The first 9 rows are patterns. Each new row is the sum of 2 different patterns, raised or lowered, with some noise. Before adding, each is slid sideways (what falls off one end comes back at the other) and multiplied by a number that may be negative. Names go in the order of the patterns.
In the rows, zero is written as 128.
Some rows, each with the names of its patterns after it:
[152 114 139 143 128 126 144 156 154 100 110 110 138 140 155 145 117 126
 103 118 152 135 141 150 111  96 159 152 103 142  96 128 121]  k_809
[155 127 146 118 154 136 128 160 159 143 119 118 159 133 162 149 132 107
  95 135 154 102 123 157 144 113 118 137 104 138 150 104 141]  k_928
[135 135 123 147 151  99  98 119 108 123 162 137 120 128 151 139 134 130
 121 152 102 119  99 141  94  96 120 127 151 157 125 162 147]  k_372
[154 145 106  94 135 124 153  95 145 122 146 124 115 161 111 125 108 116
 162 149 111 155 155 144 103 133 147 150 139 145 145 118 132]  k_921
[148 157 103 109 117 145 112 115 101 139 111 130 126 143 121 152 114 120
 151 101  96  95 117 155  94 130 149 158 114 107 159 126 111]  k_276
[128 113 133  99 134  96 153 148 147  98 157 127 103 135 156 160 111  93
 155 161 122 132 136 145  98 107 113 125  94 101 149 143 145]  k_398
[162 127 119 133 147 110 159 135 135 141 129 123 142 129 145 108 113 104
  99 119 143 120 117 159 135 140 159 116 153 162 135  93  99]  k_234
[117 129 121 156 122 106 147 137 130  97 151 108 161 133 125  97 120 144
 102  94 146 118 159 126 156 140 148 142 156 136 146 113 142]  k_695
[ 99 105 109 132 114 132  93 139 139 143 115 114 142 144 149 155 102 143
 113 102 103 158  99 133  99 148 102 148 106 156 143 138 154]  k_638

New rows, each followed by the names of its patterns:
[125 151 111 153 107 126 134 143 123 130 103 127 134 155 132  95 112  64
 151 145  88  87 134 143  77  75 135  85 146 129 115 135 155]  k_928 k_695
[ 78  91  87  45 105 128  70  81  81 111  88  77 133 126 111  79  94 134
  77 111  95  90  80  50 107 103  84  67 105  88  90  58  97]  k_928 k_398
[153 138 100 176 146 150 119 153 143 168 128 176 139 162 133 160 111 167
 173 118 166 178 204 147 139 159 146 132 142 169 154 137 174]  k_276 k_695
[ 83 115 138 157  96 126  96 138  91 123  85 122 128  73 142 137 147 128
  70 119 121  81  73 113 147  84  98 114  89  81 120 130 121]  k_921 k_276
[ 92  87  54  77 102  86 100  65  86 114 128 108 129  98  87  83 103 117
  61  68  75  88 122  54 130 119 149  79 117 154 109  92  97]  k_372 k_276
[106 147 165  88  81 142 171  97 140 101 133  98 126 113 105 108 124 128
 137 108 120  83 117  79 115  71 136 124 151  89 152 118 102]  k_398 k_695
[ 76 137  68 126  75 118  61  87  84  96 123 137 121 104  98 110 160  80
  95  97 146 102 112  65  88  83 163 102 110 155 160  67 146]  k_695 k_638
[123 142 139 144 129  87  79  93 129  92 122 150 105 127 108  86 142 130
  96  68 167 127 171  94 152  92 110 115 132 148 105  76 117]  k_809 k_398
[109 119 118 122 127  93 104 152 145  98  98 122  92 131  96 130 100 121
 110  98 147  84 129 103 124 137 154 119 140 138 109  76 121]  k_372 k_921
[148 112 150 149 148 130 167 148 127 164 150 134 127 146 114 154 155 113
  89 122 153 131 124 158 159 187 147 173 145 169 168 149 127]  k_372 k_695
[165 177 138 140 108 176 121 155 107 133 133  85 148 151 151 144 125 119
 166 133 105 136 187 138  95  98 150 120 113 152 151  98 144]  k_921 k_234
[181 171 177 175 179 162 159 184 188 149 200 162 189 187 198 153 188 191
 151 170 176 172 199 138 146 156 203 200 170 187 176 173 145]  k_809 k_234
[141 116 146 116 144 124 165 143 157 174 114 101 107 156 117 157 109 140
 124 122 124 133 127 145 172 167  99 137 122  89 113 176  82]  k_928 k_638
[142 159 177 166 177 171 177 151 127 183 138 153 146 160 135 167 148 154
 154 168 146 170 155 175 129 150 156 127 145 168 169 136 190]  k_234 k_695
[144 106 151 134 163 147 138 159 107 109 129 140 112 137 119 171 141 156
 117 147 146 161 151 168 124 139 139 117 130 173  96 133 123]  k_921 k_638
[110 164 128 114 117 169 133 106 162 133 120 123 147 101 160 126 135  89
 122 146  91  84 140 130 166 110 156 121 138 143 170 160 146]  k_928 k_695
[165 134 165 196 156 167 137 161 108 135 139 138 116 143 130 168 145 150
 166 168 144 152 189 154 148 151 169 116 175 104 141 154 176]  k_372 k_695
[132 171 169 175 138 151 178 152 173 171 176 158 115 145 154 142 156 188
 170 140 142 146 133 173 166 146 172 152 133 181 159 152 165]  k_809 k_928
[190 143 160 129 144 148 137 109 172 148 150 165 187 180 169 138 192 153
 143 117 168 156 126 149 185 130 113 179 171 159 118 174 143]  k_276 k_695
[121 171 134 112  75 161 104  68 109 144 161 147 148 152 127 160 125  99
 145 135 115  78 113 111  94 130 119 129 139 121 136 105 110]  k_928 k_372
[ 78 117  98 121 115 132 107 147  83  79  94 133 138 117 100 120 127  83
 104 133 124 100 111  86  81 113 107 100 124  94 111  90 129]  k_809 k_398
[168 121 135  92 107 130 115 106 131 133 129 113 122 169 167 117 132 116
 103 130 152 140 100 123 112 119 150 114 157 147 138  96 176]  k_809 k_372
[ 92 148  97 101 104 144  90 130 112 152  76 121  90 148 139 141 150  84
  98  80 114 122 127  94 140 115 108 125 120 113 138 115 144]  k_809 k_638
[137 123 123 103 122  81 105 114 139  82  61 123 108 121  52 134  77 143
  99  90 102  83 112  68  63 137 107 115 123 143 119 104 116]  k_921 k_695
[138 127 117  65  94 132  95 116 126 124  74 117 127 111 133 115  97  94
  73 120 100  69  78  98 104  99  86  99 106 117 125 105 102]  k_928 k_234
[108 112 158 127 105  68 110  95  87  43 150 121 156  78 166 121 105 127
 168 145 113  59 150 131 101 109 148 119  60 109 109 107  46]  k_398 k_695
[157 129 126 128 145 116 152 144 158  92 130 100 116 108 156 108 135 141
 129 137 149 134 170 169 134 107 100 179 122 111 123 154 120]  k_234 k_638
[120 155 135 125 108 122  97 113 135 123 130 141 144 142 126 162 127 144
 170 149 114 101 141 145 121 154 153 120 135 114 139 149 112]  k_928 k_234
[153 100 140 137 151 121 163 126 146 117 143 158 134 130 143 154 140 168
 137 160 151 153 156 140 141 165 120 131 128 128 103 131 151]  k_234 k_695
[143 164 159 149 134 126 171 193 141 147 163 202 144 165 190 153 125 140
 178 153 117 140 186 151 132 123 174 122 164 171 146 156 193]  k_928 k_276
[ 87 109  99 125  97 107  99  76  96 105  94 111 135 118 127 123  79 141
 144 101  87  64 128  98 112 102 130  99 130 112 123 127 122]  k_809 k_234
[101  91 118  93 141 120 114 114 106 106 120 142 143  88 141  94  80 110
 128  78 120  77 135  81 127  91 120 109 117 140  96  76  98]  k_928 k_638
[ 51 113  97  82  68 108  96 107  82  55  90  84  94  58  72  69  42 113
  71 107 109  82  47 116  63  93  54 120  63  92  49  64  61]  k_921 k_638
[164 152 139 163 156 192 126 118 164 141 164 124 159 153 146 130 112 152
 119 154 117 124 203 172 138 198 162 180 147 158 132 143 185]  k_921 k_234
[ 82 125 104  96  78  72  93  84 100 113  86  71  89  90 100  86 101  82
  98  84  93 142 108  63 124  82  80  84 123  96  94 122  91]  k_809 k_928
[137 117  87 116 111  89 123 132 105  98 123 108 119  82 139  77 118  90
  79  74 104 109  78 101 121 107 154  97 144 142 127  88 101]  k_234 k_695
[115 103  96 109 109 134  75  84  88 103  91 132 129  80  83 106 108 129
  83 102 146 101  85  63 138  70  66 109 124 109 115  95 148]  k_372 k_276
[ 66 101  45  90  97  74  58  64 104 105  78 105  41  84  75  88  98  99
  51 113  78  78  59 116  81  98 118  91  90  91  63  55  92]  k_928 k_638
[176 162 166 147 162 144 165 180 172 157 197 153 179 174 150 173 206 160
 113 148 188 159 131 179 157 172 182 159 140 163 172 135 144]  k_234 k_695
[151 148 143 141 122 162 139 159 166 153 134 134 161 138 131 183 162 167
 161 167 145 156 184 159 163 154 152 148 154 136 166 190 150]  k_695 k_638
[186 131 160 115 156 146 174 114 154 154 131 150 160 166 154 158 150 178
 127 138 150 162 138 113 132 123 139 139 142 152 171 161 111]  k_921 k_638
[116 134 133 110 149 106 146 130 142 175 153 106 153 156 109 110 121 113
 151 113 108 136 153 158 113 139 126 106 120 144 118 103 132]  k_921 k_234
[144 114 125 119 111 132  78  66 101  85  90  96 162 124 110  83  96  89
 116  96  81 123  93  69  77 128 127  83  68 127 118 123 118]  k_398 k_234
[196 138 124 158 145 187 158 171 160 181 153 196 153 129 139 181 173 122
 111 135 120 195 109 176 176 187 122 174 170 167 131 163 121]  k_921 k_638
[106 115 119 138 131 135 127 107  96  97 142 121 149 136 114 116 128 100
 138 166  87  86 131 105 170 110 133 118 152 111 105 141 128]  k_809 k_276
[155 147 173 194 127 191 187 153 119 110 187 163 102 110 145 106 161 180
 155 143 141 161 163 147 157 116 151  97 106 103 166  99  98]  k_372 k_234
[169 138 106  90 158 134  97 129 137 115 105 147 150 131 130 161 165 179
 126 137 137 143  93 137 103 131 152  89 138 161 194 166  82]  k_276 k_234
[151 117 119 114 120 136 158 108 113 167 115 153 154 162 127 158 132 105
 130 146 127 101 108 158 149 158 119 138 119 136 142 156 174]  k_809 k_372
[ 90  68  93 129 143 107 104 101 123 100 103  80 115 111  92 125 109  85
 121  88 108 120 112 134  99  96 114  98  69  93 109  93  99]  k_928 k_234
[182 109 187 164 170 127 139 105 161  91 117 130 116 162 144 137 160 177
 144 180 140 105 124 156 157 113 123 122 121 164 111 173 168]  k_372 k_638
[ 77  99  72  86  48 136 134 120  80 125  74  70 107 126 114  71  61 120
 131  74 115 112 129  57  94 101  97  65  55  93 117  90  85]  k_372 k_398
[126 126 143 151 126 142 156 133 137 151 142 143 125 153 149 116 133 125
 135 100 156 126 122 129 148 127 121 131 168 126 132 130 146]  k_276 k_398
[118 103  97  74 126  88 129 102 133 106 131  87 100  99  65  81 139 110
  54  65 159 159  66 109 119 112  55  98  61  92  61  65 124]  k_398 k_234
[177 170 181 165 167 173 166 155 144 124 126 117 170 160 120 156 190 156
 135 201 120 205 191 154  90 115 200 125 112 171 159 160 177]  k_234 k_695
[142 150 122 153 115 152 155 125 113 161 132 190 140 170 143 170 123 150
 181 141 139 138 170 152 182 133 145 151 167 157 146 184 201]  k_809 k_695
[132 154 129 152 144 165 120 147 111 111 151 133 114 110 161 173 126 170
 154 180 155 133 141 118 159 156 154 128 144 117 181 135 134]  k_276 k_234
[129 125 106  95 125 106  94 109 125 116 136 138 129 108 104 113  83 155
 173 183  97 137 158 116 115 144 175 130  91 183 154 106 161]  k_928 k_398
[204 168 198 179 142 140 130 192 240 161 139 186 192 179 170 207 196 214
 160 207 178 172 135 136 169 195 194 230 170 241 174 167 164]  k_372 k_398
[159 142 153 126 137 178 151 120 160  95 119 131 143 124 117 122 144 139
 144 136 150 140 135 120 128 170 129 111 154 188 141 168  90]  k_276 k_695
[110 178 140 104 160 163 164 163 154 160 153 170  97  91 174 123 145 124
 155 128 144 119 135 162 152 112 149 115 145 118 147 146 102]  k_928 k_234
[113 116  83 144 126 115 102 111 114 136  71  70  89  93 100 118 100  83
  85 129  99 114 117 111 102  97  90  92  97  93  67 108  80]  k_372 k_638
[104 109 122 186 157 117 117 130 114 132 132 100 139 121 103 111 148 145
 115  92 152 144 148 149 162 131 152 147 123 141 107  87 130]  k_398 k_234
[111 110 129  84 106 112 116 128 139  85 126 140 152 129 120 118 166 136
 113 126 128 134 137 156  98  74 142 109 125  96 122 123 116]  k_928 k_921
[110 134 141 130 162 124 131 117 111 154 142 123  93 133 113  96 143 137
 120 121 126 110 149 132 115 140 118 115 132 136 115 122 142]  k_809 k_276
[118 123 174 143 114  85 155 178 123 113 154 141 122 121 184 165 132 115
 173 160 127 100 131 128 161 124 153 149 151 109  98 108 185]  k_921 k_398
[185 127 187 157 172 160 150 171 154 153 158 137 168 154 125 165 184 159
 135 180 177 175 184 157 182 171 162 151 154 164 135 157 154]  k_921 k_234
[128 151 161 181 158 110 138 114  96 150 129 118 162  95  73 157 180 129
 114  98 138 122 138 131 116 140 125 117 144 162 149 104 100]  k_809 k_234
[148 147 166 156 171 181 147 124 144 155 154 137 142 120 107 150 159 173
 189 165 115 162 135 185 134 193 143 153 127 130 128 143 202]  k_809 k_638
[158 165  85  99 108 130 105 124 160 134 142 109 111 149 108 147 120 140
 128 167 128 135 138  84 135 151 174 110 109 166 164 123 140]  k_809 k_398
[129  60  85  93 111 108 103 111  99 137 110  96 102  77  88  81  63  93
  96  56 114 114 135  96  80 125  97  55  69 121  99  63  99]  k_276 k_695
[142  77 122 118 104 107 139  85  98  93 113 106 129 104 111  82 112 120
 143 115 112 111 122 107  75 107  83  88 130  70  83 116 135]  k_928 k_234
[137 111 102 107 115 157 147  92  95 105 121 140 129 119  95 119  97  99
 126 109 109 148  90  92 158 145  72 140  83 127  98 146  89]  k_809 k_638
[118 127 146 132 125  94 130  84 135 101 124 155 159 118 152 104 123 124
 128 129 117 107 123 149 127 110 104 152 109 114  98 128 101]  k_276 k_398
[ 93 122 107 137  99 112 136 153 158 122 112 132 128 127 116 134 145 153
 126 164 117 127 158 145 171  96  97 138 156 112 127 124 140]  k_398 k_695
[140 115 113 100 117 140  92  97  97  94 135 104 125 112 109 103  91 153
  90 110 122 148  87  86 125 110 100  87  80 144 111  99 130]  k_921 k_276
